The groups are shells around one centre, one inside the other: the same stretched ball of 4 dimensions in 6 sizes.
In the rows, 128 means zero.
Some rows, each with its group after it:
[121 103 156 101  98  85 139 122 147 123 123 138 124 132 128  80 130 147
 113 128]	nuz
[136 114 156 121 100  80 148 151 136 132  88 130 105 126 112  85 113 135
 128 116]	burep
[149  96 179 117  94  67 165 147 116 151  68 104 102 118 118  68 107 148
 160 124]	nuz
[ 76 134  70 111 118 106  57 151 182  83 192 216 125 166 116  84 132 106
  77 101]	Kida
[120 107 128 129 127  84 123 167 130 131  99 139  92 131  97  88 126 134
 133 106]	zumi
[130  94 168  92  75  69 138 119 134 135 119 131 128 135 146  45 107 145
 151 135]	Kida
[ 86 128  90 111 122 107  81 144 177  90 174 196 123 155 112  98 141 118
  72 105]	paz
[134  97 160 126 126  82 158 152 122 141  75 110  92 117  96  99 135 153
 132 116]	zumi
[ 86 136  79 118 120 106  73 158 177  89 171 205 118 158 108  94 131 107
  76  99]	bato
[ 67 144  48 125 141 118  47 167 188  74 193 227 114 166  96 109 144  99
  55  88]	burep
[124 121 149 111  98  91 140 134 157 115 118 147 121 132 120  95 125 134
  95 120]	bato
[108 104 118 116 118  85 104 153 139 122 129 155 106 142 112  73 126 133
 131 111]	paz
[122  97 142 115 111  77 126 149 127 135 107 133 104 133 115  69 121 142
 147 117]	paz
[113 107 122 123 123  85 113 161 135 126 114 148  99 137 103  81 126 133
 132 108]	Kida
[154  95 196 107  79  65 176 130 120 151  70  99 113 117 131  63 104 153
 157 134]	burep
[131 107 170 104  94  85 156 121 146 125 108 128 122 126 126  88 127 148
 108 129]	nuz
[139 116 153 133 115  84 154 164 132 135  74 124  94 121  96 101 119 136
 123 109]	nuz
[156  95 199 117 100  73 191 136 117 152  54  87 101 107 112  91 121 161
 141 129]	Kida
[127 104 155 101  84  75 132 131 140 129 118 140 123 136 136  57 109 137
 139 127]	bato
[107 121 113 131 141 103 118 161 153 111 118 157  97 134  87 120 146 132
  86 101]	paz
[146 112 172 134 122  87 179 156 129 139  57 104  91 109  90 120 132 149
 112 113]	burep
[113 108 127 122 129  92 122 153 141 122 114 145 101 133 100  97 138 139
 113 109]	bato
[135  88 165 109  96  65 143 142 116 148  91 115 106 127 126  52 109 148
 171 126]	nuz
[140 104 161 126 109  75 154 158 123 143  74 116  96 121 106  83 115 142
 145 115]	zumi
[147  88 185 112  97  67 169 137 114 152  71  98 104 117 121  68 115 157
 160 129]	bato
[127  90 154 107  99  71 132 139 123 140 106 126 110 132 126  56 116 146
 159 125]	Kida
[ 99 107 120  91  89  84  90 124 159 109 169 177 135 155 144  50 118 128
 121 124]	zumi
[159  81 209 104  81  59 187 125 107 162  59  81 110 111 133  57 107 165
 173 139]	burep
[ 85 128  92  99  99  99  71 134 180  89 189 205 136 163 133  71 125 112
  85 112]	zumi
[127 126 135 138 129  96 144 167 146 121  87 140  93 124  86 121 132 131
  95 102]	paz

New rows, each followed by its group:
[116 101 132 118 120  84 121 151 134 128 113 141 103 134 108  81 130 140
 131 113]	bato
[ 84 133  79 112 115 104  68 152 178  88 180 208 123 161 116  85 129 107
  81 102]	paz
[106 113 131  95  89  88 107 123 162 108 157 169 134 148 139  66 121 130
 107 124]	Kida
[102 113 106 126 138  98 104 161 147 113 129 161  99 139  94 102 142 131
 104 102]	Kida
[112 126 128 120 122 104 129 144 164 105 126 159 113 134 102 118 142 132
  72 110]	burep
[ 93 114 101 110 119  97  88 144 160 104 160 179 118 151 115  82 135 126
 101 110]	bato
[132 106 174  96  80  80 153 115 147 126 115 131 130 129 139  73 118 146
 117 134]	nuz
[123 102 158  94  81  77 132 119 146 125 130 143 131 138 142  58 114 141
 130 132]	paz
[157  83 202 106  82  58 180 131 106 161  61  86 107 113 131  54 104 161
 178 136]	zumi
[109 126 124 117 118 102 122 142 165 104 133 164 116 138 107 110 139 129
  76 110]	bato
[ 92 128  93 108 102  95  75 148 170  96 171 198 126 159 125  70 118 110
  99 108]	nuz
[140  97 182 109 101  80 170 126 131 138  85 108 112 117 119  90 129 157
 124 130]	nuz
[141 122 168 124 106  91 169 143 147 126  81 124 108 118 105 114 126 140
  94 117]	zumi
[135  97 161 126 126  83 159 152 122 141  74 109  92 116  96 101 135 154
 131 116]	zumi
[101 135 106 129 137 113 114 155 172  96 136 174 107 138  89 132 150 124
  56 100]	zumi
[112 119 129 104  90  86 109 137 158 111 143 168 126 146 131  68 113 123
 113 118]	Kida
[139  91 177 109 100  73 161 132 123 144  85 107 109 120 121  75 122 156
 145 129]	bato
[114 136 111 140 133 103 120 175 158 109 108 163  95 134  84 122 132 118
  83  95]	zumi
[143 105 182 103  79  74 163 125 137 136  94 119 122 124 134  71 110 146
 131 132]	Kida
[119 109 137 124 128  92 136 151 140 124 103 136 100 127  98 104 139 142
 109 111]	bato
[ 96 115  97 122 132  96  90 162 150 110 142 173 103 146 100  89 135 125
 109 102]	paz
[128  94 165  96  86  73 140 122 134 134 116 129 124 133 138  56 115 148
 144 133]	bato
[120  95 146 103  96  74 122 136 133 132 122 139 116 138 130  55 116 141
 148 124]	bato
[151  88 199 101  81  64 176 122 118 152  75  96 115 117 135  60 110 159
 159 138]	paz
[102 144 100 128 124 110 105 160 177  92 141 186 112 144  96 121 135 112
  59  98]	Kida
[100 146  91 135 132 111  99 170 175  92 139 189 105 145  88 124 136 109
  61  92]	burep
[111 105 132  98  90  79 106 133 147 120 144 160 126 147 137  52 113 131
 134 123]	paz
[125 100 146 124 127  85 141 153 129 134  92 124  95 124  98  96 135 147
 127 113]	Kida
[123  98 148 116 118  83 138 144 131 133 102 127 103 127 109  86 132 148
 130 118]	paz
[148  85 191 110  98  67 174 132 112 154  69  92 105 114 121  71 119 162
 159 132]	Kida
[ 87 145  72 140 152 119  85 176 178  86 149 198  99 147  76 137 151 109
  49  86]	Kida
[123  98 156 105 106  83 140 129 138 129 114 130 115 129 122  80 131 150
 124 126]	zumi
[100 146  93 133 131 112 101 166 177  91 140 189 107 145  90 127 138 110
  56  94]	Kida
[ 85 139  70 132 139 111  73 173 174  89 160 202 105 154  90 111 139 106
  71  90]	paz
[115  99 142 105 106  83 123 133 140 125 126 143 116 136 123  72 129 144
 127 122]	paz
[103 123  96 142 151 102 105 180 147 112 115 163  86 137  76 119 143 124
  96  91]	nuz
[136  92 172 110 104  76 158 133 125 141  89 111 108 121 119  78 126 155
 140 127]	paz
[145 111 172 127 109  82 171 151 131 139  67 111  98 115 102 102 122 145
 122 117]	bato
[ 82 121  87 103 111  99  68 140 172  92 185 201 128 161 125  73 131 116
  92 110]	Kida
[134  86 175  98  89  69 150 122 124 143 102 114 118 127 135  56 118 156
 155 135]	burep
[136  94 178 103  94  76 159 123 130 138  96 114 117 123 128  74 123 155
 136 132]	Kida
[113 134 120 136 138 109 132 162 163 105 110 158  99 129  82 139 147 128
  62  99]	burep
[ 65 149  44 125 140 122  44 167 195  69 199 235 117 168  95 113 145  95
  45  87]	zumi
